The rows of a group lie close to one hidden flat surface of 15 dimensions, which may be shifted away from zero. Surfaces can cross.
(in the rows, 128 means zero)
Some rows, each with its group after it:
[137 132 118 136 146  89 140 132 133 111 157 133 136  99  85 153  97 146
 135 152 128  90 126 131 147 172 136]
N
[186 147 123 138 110 120 129 100 109 154 102 158 145 110  98 126  57 139
  97 127 162 131 176  83 155  59 108]
V
[145 101 156 159 114 175 124 104 167 101  81 148 156 122 150 118 117 102
  93 152 126 126 169  92 114 139 147]
K
[ 79 156 109 172 134 139 149 131 190  43 134  96 179 151 132 150 126 143
 137 150  75 189  87 123  94 138 144]
V
[111 160 149  90 149 142 161  99  72  94 130  72 130  94 157 126  74 154
 127  98 105 120  70 121 132 146 119]
S
[100 128 141 120 112 129 139 108 138 148 127 117 135 134 144 126 116 113
 128  93 136 156 144  93 130 139 134]
K
[114  83 117 134 186 115 123 130 107 115 130 130 148 115 139 151 141 126
 137 164 101 166 134 108 135 143 138]
V
[139  90 129 121 137  96 153 176 124 149 129 181 137 122 134 162 177 127
 135 161 103 110 156 151 167 110 115]
V
[149 156  77 154 169 171 158  80 150 131 144 132 144  85  91 129 111 128
 153 198 111 132 131 108 141 177 117]
N
[128 127 128 132 139 131 147 152 142 133 127 128 145 121 133 127 137 135
 139 104 113 130 134 136 117 143 100]
S
[128 129 130 123 151 146 105 131 127 140  92 160 124 108 157  79  85  92
 141 108 121 120 151 141  82 100 119]
K
[137 113 128 112 151 114 107 140  81 133 123 125 121 111 132 118 115 137
 101 128 131 107 136 129 132 132 136]
K
[108 160 126 136  86 113 176 145 168 113 128 167 160 114 158 174 115 120
 121 147  70 127 112 148 131 110 104]
S
[133 138 139  94 126 178 171 104 134 135  82 111 112 128 141  99 153 113
 177 102 108 127 101 138  97 109  72]
V
[141  92 136 159 127  95 129 103 122  93 100  86 152 117 157 191  60 142
 137 114 151 126  94 115  88  75 135]
N
[148 132 142 134 152 140 114 130 134 131 137 143 139 120 132 125 113 136
 133 112 145 123 136 145 122 109 128]
V
[129 108 117 131 144 113 121 140 118 129 115 123 134 134 120 144 130 154
 127 157 135 132 113 152 129 110 163]
V
[104 135 131 163 150 137 147 196 161  65 116 108 150 124 163  91 127 116
 131 112  86  97 129 166  62 153 126]
S
[162  89 124 106 171 120 107 115  59 104 119 108  80 142  87  76 131 126
 157 143 134 116 117 124 159 128 128]
S
[124 110 151 125 155 109 103 148 125 140 159 137 116 150  91 113 151 155
 137 135 133 135 102 147 174 120 179]
N
[143 114 110 164  89 135  68 109 164  62 137 158 125 130 147 155  63  95
 134 134 130 104 115 191  93 217 145]
K
[114 120  89 135 169 122 157 112 149 141 117 145 126 105 108 120 103  93
 194 162  96 123 134 142 118 162 129]
K
[131 141 117 107 122 135 140 121 120 146 116 140 123 111 123 127 142 124
 118 144 115 123 134 117 127 132 100]
N
[145 138 134 145 125 130 130 132  92  91 110  90 104 139 146  95  97 127
 128 108 137 106 103 122 107  64 127]
S
[141 134 115 148 141 139 134 117 130 189 109  90 145 146 117 141 144 177
 131 121 190 159 132 124 123  40 158]
S
[109 102 160 144 131  79  80 137 172 145 137 138 124 135  96 141 147 125
  95 133 162 126 155  69 100 103 153]
S
[134 134 165 107 136 161 124  85 143 103 105 145 147  91 111 113  93 129
  94 151 121 112 136  93 129 165 145]
V
[124 120 125 146 128 136 151 136 143 130 111  94 151 133 142 141 118 147
 149 103 137 141 115 147 107 128 131]
S
[165 123 134 128 142 178 161 136 114 134  69 119 149  90 157 114 130 144
  84 149 131  81 160 129 119 110 128]
V
[124 136 162  87  86 143 152 141 133 144  66 169 126 136 114  83 139 129
 100 121  98 121 138 137 143 104 110]
V
[144 143 120 111 148 146 150 109 100 134 112 102 137 107 129 122 119 150
 125 126 129 132 118 114 126 114 108]
N
[165 182 120 153 102 179 118 111 165 111 170 158 104 122 132 117 146  93
 127 148 139  95 135 120 119 121  90]
N
[ 90 140 134 138 119 132 104 130 161 157 138 126 104 142  94  77 145 122
 107 143 136 126 131 112 126 161 181]
N
[122 154  77 133 175 113 147 177  76 105 148 125 142  98 151 134 153 142
  86 179  90 118 152 126 131 127 121]
K
[155 102 125 164 130 172 112 101 104 139 136 145 109 126 190 106 111  71
 139 127 126 135 142  94 130 120 113]
S
[ 94  76 112 110 153 127  58 100 139 211 107 167 125 152 108 116 130 114
 174 131 136 206 131 167 121 146 172]
N
[163  60 107 134 162 123 124 151  48 125  88  98 128 119 130 127 151 166
  90 179 136 105 141 133 156 139 160]
V
[166 110 134 115 115 115 109  93 130 158  99 176 102  95  77 119  67 121
 139 151 105 105  97 126 122 120  87]
K
[135 137 124 128 142 136 124 133 153 190 143 146 131 100 118 137 148 134
 123 121 153 121 148 123 112 132 105]
V
[122 158 133 129 146 148 133 103 108 111 168 110 130 137 142 119 117 123
 129 128 148 136 133 110 163 123 172]
N
[118  74 132 150 143 100 141 128 137 137 122 140 104 124  93 109 145 106
 131 192  97 113 129  72 157 142 156]
K
[157 155 105 172 151 160 152 132  88 154 190  90 114 131 154  81 103 110
 152  74 153 137 163  95 159 151  95]
S
[118 124 134 151 119 130 112 137 155 126 117 155 131 143 150  88  69  88
 165  63 109 157 140 143  87 130  90]
K
[104 117  96  92 157  74 149 141 126 156 122 164  71 109  76 105 124 103
 206 173  63  91  74 171 125 130 103]
K
[100 195 107 132 110 126 130 112 134 150 181 124 145 112 147 179 100 154
 121 114 101 176  65 125 123  99  98]
N
[127 152 151 117  99 136 138 105 175  96 124 118  94 106 111 135 162 114
 110 170 126  57  87 106  96 132 127]
V
[ 85 163 110 100 111 154 141 148 106 122 129 126 132 155 185 122 195 109
 106 128 111 158 147 142 127 118 135]
K
[145 131 130 150  96 133 154  86 159 125 130 117 123 122 112 163 112 121
 136 166 137 105 103 103 145 125 137]
N
[156  71 136 145  80 132 169 128 100 122  82 136 143 158 151 100 100  84
 124  75 119 157 216  77 177 166  87]
S
[150 122 122 129 142 171 132 141 125 149 129 153 151 148 129 111 147 141
 152 101 117 188 142 147 148 117  88]
K
[155 135 129 126 125 130 128 123  88 165 129  97 131 119 128 147 114 182
 113  95 147 153  97 119 140  89  92]
N
[153 128 122 130 128 142 128 113 112 120 143 148 129 128 139 135 115 117
 131 129 119 143 141 120 154 141 103]
N
[114 133  96 175 124 122 137 143 129  96 121 100 143 153 134 107 103 130
 134 131 108 160 125 133 123 130 144]
N
[117 117  99  91 141 116 156  98  90 139 129 101 134 119 127 161 118 135
 168 121 123 149 124 136 157 179 116]
K
[ 94 124 142 139 143  97 115 149 143 147 155 105 137 111 140 143 115 148
 104 104 125 130 113 107 104 143 136]
S
[160 108 105 147 155 136 152 142 137 116 144 124 173  97  95 165 154 179
  99 166 122 136 150 116 160 202 105]
V
[155 139 187  80 172 157 132 108 126 132 137 173 120 116 136 123 143 119
 186  99 128 121  98 153 132  44  99]
V
[102 167 109 105 146 130 132 111 111 159 144 103 101 131 101 105 163 138
 132 146 130 152 107  99 129  97 125]
S
[154 130 146 124 132 164 145 154 122 125 137 145 140 141 126 113 182 151
 108 138 119 136 135 135 175 115 126]
N
[ 79 202 101 117 133 114 152 149 137 193 180 107 140 113 129 160 161 168
 112 132 129 143 103 128 131 108 135]
K
[148 133 115 112 111 156 132  75  76 153 122 114 100 145 156 128 132  98
 148 130 160 146 143 102 163  91 125]
N
[142 161 123  73 171 116 110 102  43 151 171 145 129 117 132 136 111 133
 131  91 158 164 164 105 174  93  95]
K
[144 111 124 102 189 124 118 120 116 154 169 150 107 107  95 121 155 120
 181 127 124 140 128 109 135 147  68]
V
[164 141 154  90 130 167 150 121 110 129  89 158 138 128  90 101 151 161
 110 143 117 134 131 138 175  87 122]
V
[116 110 120 118 124 126 130  93 116 164 114 114 122 110 144 142  97 122
 141 127 122 137 105 121 116 149 127]
K
[120 110 133  85 132 101 138 162  95 111  99 107 118 127 132 112 130 143
 146  56  76 150  86 132  79 128  12]
S
[117 107  98 122 158 124 159 128 125 163 112  95 136 124 115 138 169 144
 157 141 124 160 129 106 125 114 109]
S
[154 194  78 156 139 164  98 131  97 116 185 151 133 144 146 110  85 134
 149 111 123 183 118 189 148 114 103]
S

New rows, each followed by its group:
[129 160 142  87 135 126 157 125 135 167 131 115 140  81  68 130 125 191
  96 127 121 102 107 112 148 190 100]
N
[130 114 173 119  43 107 123 151 131 123 128 135 103 179 118 109 143 120
  93  87 150 105 147 126 183 150 153]
N
[ 99 162  91 127 109 110 104 116 132 166 189 151 100 139 121 146 138 118
 154 141 116 164  91 147 143 135 118]
K
[103 111 102 140 171 157 163 153 120 130 113 122 147 126 165 106 174 106
 142 163  94 141 158 130 124 147 147]
K
[192  75 157 144 159 103 129 131  95 121 119 125 127 120 105 134 111 136
 129 113 171 104 162  87 151  70 109]
S
[125 115 137 131 130 148 125 119 137 124 115 116 134 124 156 123 114 123
 139 103 125 135 111 134  97 140 119]
S
[ 64 115 100 160 133  70 142 149  91 133 146  72 136 122 179 150 100 127
 100 132  87 160 106  79 117 138 148]
S
[130 135 134 176  75 187 125 132 130 146 109 134 133 148 220  92  89  89
 107  95 120 150 143 142 119 115 148]
S
[126 113 142 132 160 122 113 125 116  85 135 138 131 121 124 133 141 125
  99 186 113 128 129  92 140 101 161]
V
[132 133 158  95 145 141 109 130 114 129 114 171 138 107 129 132 122 155
 104 162 112 117  99 162 144  88 161]
S
[ 91 145 105 190  61 106 146 122 173 108 136  99 139 154 117 131  70 128
 114 125 106 150 109 111 141 179 158]
N
[119  99 133 102  97 114 134 100 116 147  85 121 115 130 111 124 121 119
 127 121 111 140 125  99 133 147  98]
V
[118  74 118 129 141  55 130 158 130 109 147 190 151 143 101 171 100 117
 181 137  82 159 139 165 176 157 124]
V
[130 119 137 147 118 123 157 111 132  92 133 130 136 108 132 144 104 113
 111 164  93 116 124  81 154 150 128]
N
[138 113 121 142 123 122 156 147 100 115 114 114 127 138 117 104 136 139
 111 144 100 132 132 109 169 139 122]
N
[171 168  93 156 128 152 115 111 110 146 117  94 104 121  92  74 118 141
  98 131 176 114 153  85 103  90 107]
V
[145 155 123 136 161 140 127 114 156 175 155 130 131  77 114 152 142 144
 118 157 163  95 130 102 103 109 123]
V
[121 146  68 119 165  83 151 134  91 162 149 116 108 135  29  97 143 148
 150 177 132 147 163 100 191 153 134]
K
[130 123 109 154 142 136 126 130  93 106 140 111 127 133 162 111  91 117
 133 122 116 140 132 130 136 147 140]
S
[131 107  98 133 139 114 130 131 113 135 115 109 127 149 107 140 146 148
 144 152 131 152 116 144 137 103 136]
V
[154 145 100 184 106 106 113  98 128 162 191  99 133 128 106 180  68 170
 133 119 172 152  96 118 164 130 142]
N
[158 103 109 165 162 144 130 150 101 118  94 123 151 132 157 122 131 128
 127 146 130 144 150 132 108  51 131]
S
[100 155 136 142 127 149 177 155 159 110 131 126 131 119 152  83 146  97
 119 132  97  96 155 118 120 157 137]
S
[130 118 144 129 120 120 113 122 135  84 137 133 132 140 100 145 140 141
 105 155 119 138 112 106 148 135 139]
V
[135 135 125 143 161 157 142 110 108 129 151 117 159 118 144 142 122 151
 112 148 135 154 142  97 165 127 152]
N
[145  91 134  87 157 164 126  93  78 116  73 127 111 132 117  73 119 107
 167 127 118 140 135 136 140 152 120]
V
[117 140 160  94 111 112 144 141 146 156 101 117 137  95 120 139 100 169
 112  91 124  84  89 158  98 131 113]
K
[141 133 142 142 131 108 107 107 151 104 158 165 125 121 101 153 126 111
 109 167 138 113 145  88 144 117 141]
V
[120 149 142 105 137 117 135 130 160 129 144 174 133 125  65 125 143 147
 144 149 103 137 115 139 156 133 115]
V
[109 104 142 128 109 127 132 149 129  89  82 106 138 145 149 100 108 123
 120  88 103 132 123 142  99 154 127]
S
[159 119 126 114 125 131 111 101 124 137 134 136 108 138  87 138 153 134
 146 150 158 122 122 129 155 122 133]
V
[127 172 139 108 116 149 171 148 143 132 106 132 153 121 135 128 136 151
 121 113 108 129 115 154 118  86  99]
S
[144  85 110 130 142 109 128 136  98 150 130 127 130 130 123 139 149 133
 133 123 121 160 147  96 141 139  81]
V
[109 153 107 127 130 144 143 107 164 165 119 139 132 102 109 122 115 119
 128 158 120 121 135 125 117 160 146]
K
[110 133 126 102 153 136 130 116 127 116 105 118 132 129 105 109 158 129
 123 149 120 145 141 103 115 119 131]
S
[129 100 128 169 141 171 126 146 150 132 103 144 148 131 164  89 134 104
 113 138 102 146 159 111 109 134 134]
K
[ 92 180 126  70 176 110 182 132  93  90 136 123 158 109 154 132 118 101
 158  87 140 124 202 120 127 120 124]
K
[128 150  61 148 116 141 148 100 111 153  68  84 162  88 148 137  52 145
 112 120 118 149 127 132  72 156  89]
K
[131 138 152 143 110 135 137 121 138 137 143  78 135 149  92 134  99 200
 136  93 133 157  41 146 154 109 136]
N
[126 134 162 129 109 145  87 112 155 135 136 144 132 124 156 137  93 118
 118  85 158 114 122 147 101 138 155]
K
[ 73 128 136 115 115 153 126 114 179 158 103 130 139 109 126 128 179 124
  79 182 111 128 134  95 106 172 177]
V
[152 123 145 129 128 151 143 134 150 126 122 153 137 110 147 131 136 108
 133 116 133  99 156 132 121 132 100]
V
[ 72 164 109 105  95 114 154 148 119 140 104  99 118 175 132  92 157 113
 131  96 118 167 145 121 116  99 130]
K
[ 66 193 101 111  77 143 224 110 137  93 118 101 158 166 142 143 139 114
 144 157 108 152 149 155 203 152 211]
N
[127  84 128 139 173  97  98 194  74 115 129 117 118 134 160 105 144 146
 104 127 109 117 120 145 114  97 140]
V
[135  93 137 128 151 116 112 152 115 132 131 135 135 125 138 140 134 143
 131 120 128 125 124 156 128 135 135]
V
[ 90 135 111 108 120  92 150 131  97 137 131 107 152 130 118 151 109 165
 116 112 100 175 114 127 164 152 130]
S
[131 103 111 141 117 146 129 124 162 185 117 138 141 145 126 130 164 112
 151 105 141 177 167 110 120 139  93]
S
[ 93 118 120 108 105 139 118 123 140 112  97 105 102 163 127  91 140 108
 161 101  95 151  93 155  88 182 105]
S
[160 125 156 100 128 135 136 108 133 116  89 139 146 102  93 130  93 156
 122 114 151  96 147 146 132 140 126]
K
[145 150 121 148 118 108 143 120 156 133 134 138 124  99 108 157 110 125
 110 163 135  89 133  96 113  99 115]
V
[123 102 150 141 112 141  96 134 183 171  99 144 156 135 140 150 143 142
 117 100 157 152 135 139  82 105 137]
S
[ 99 162 124 175  77 106 161 145 188 158 128 110 157 141 144 170 116 145
 110 120 144 133 116 125 110  74 161]
S
[135 109 138 131 173 161 129 129 123 108 122 142 155 119 144 138 169 137
 109 184 123 137 148 121 148 111 170]
V
[ 89 108  99 132 147  83 149 163  88 118  72  91 133 102 126  95 103 148
  86 151  53 141 106  86  98 125 110]
V
[142 117 125 136 132 139 127 144 128 141 132 157 155 157 123 134 154 139
 139 110 128 184 156 134 158  97 106]
V
[ 80 182 130 115 150 156 124 132 173 125 142 147 156 110 135 120 158 125
  95 158 108 141 144 117 100 135 151]
S
[153  92 154 149 140 140  58 139  89  80 145 107 125 142 132 113 161 156
  37 151 152 125 140  89 141 146 167]
V
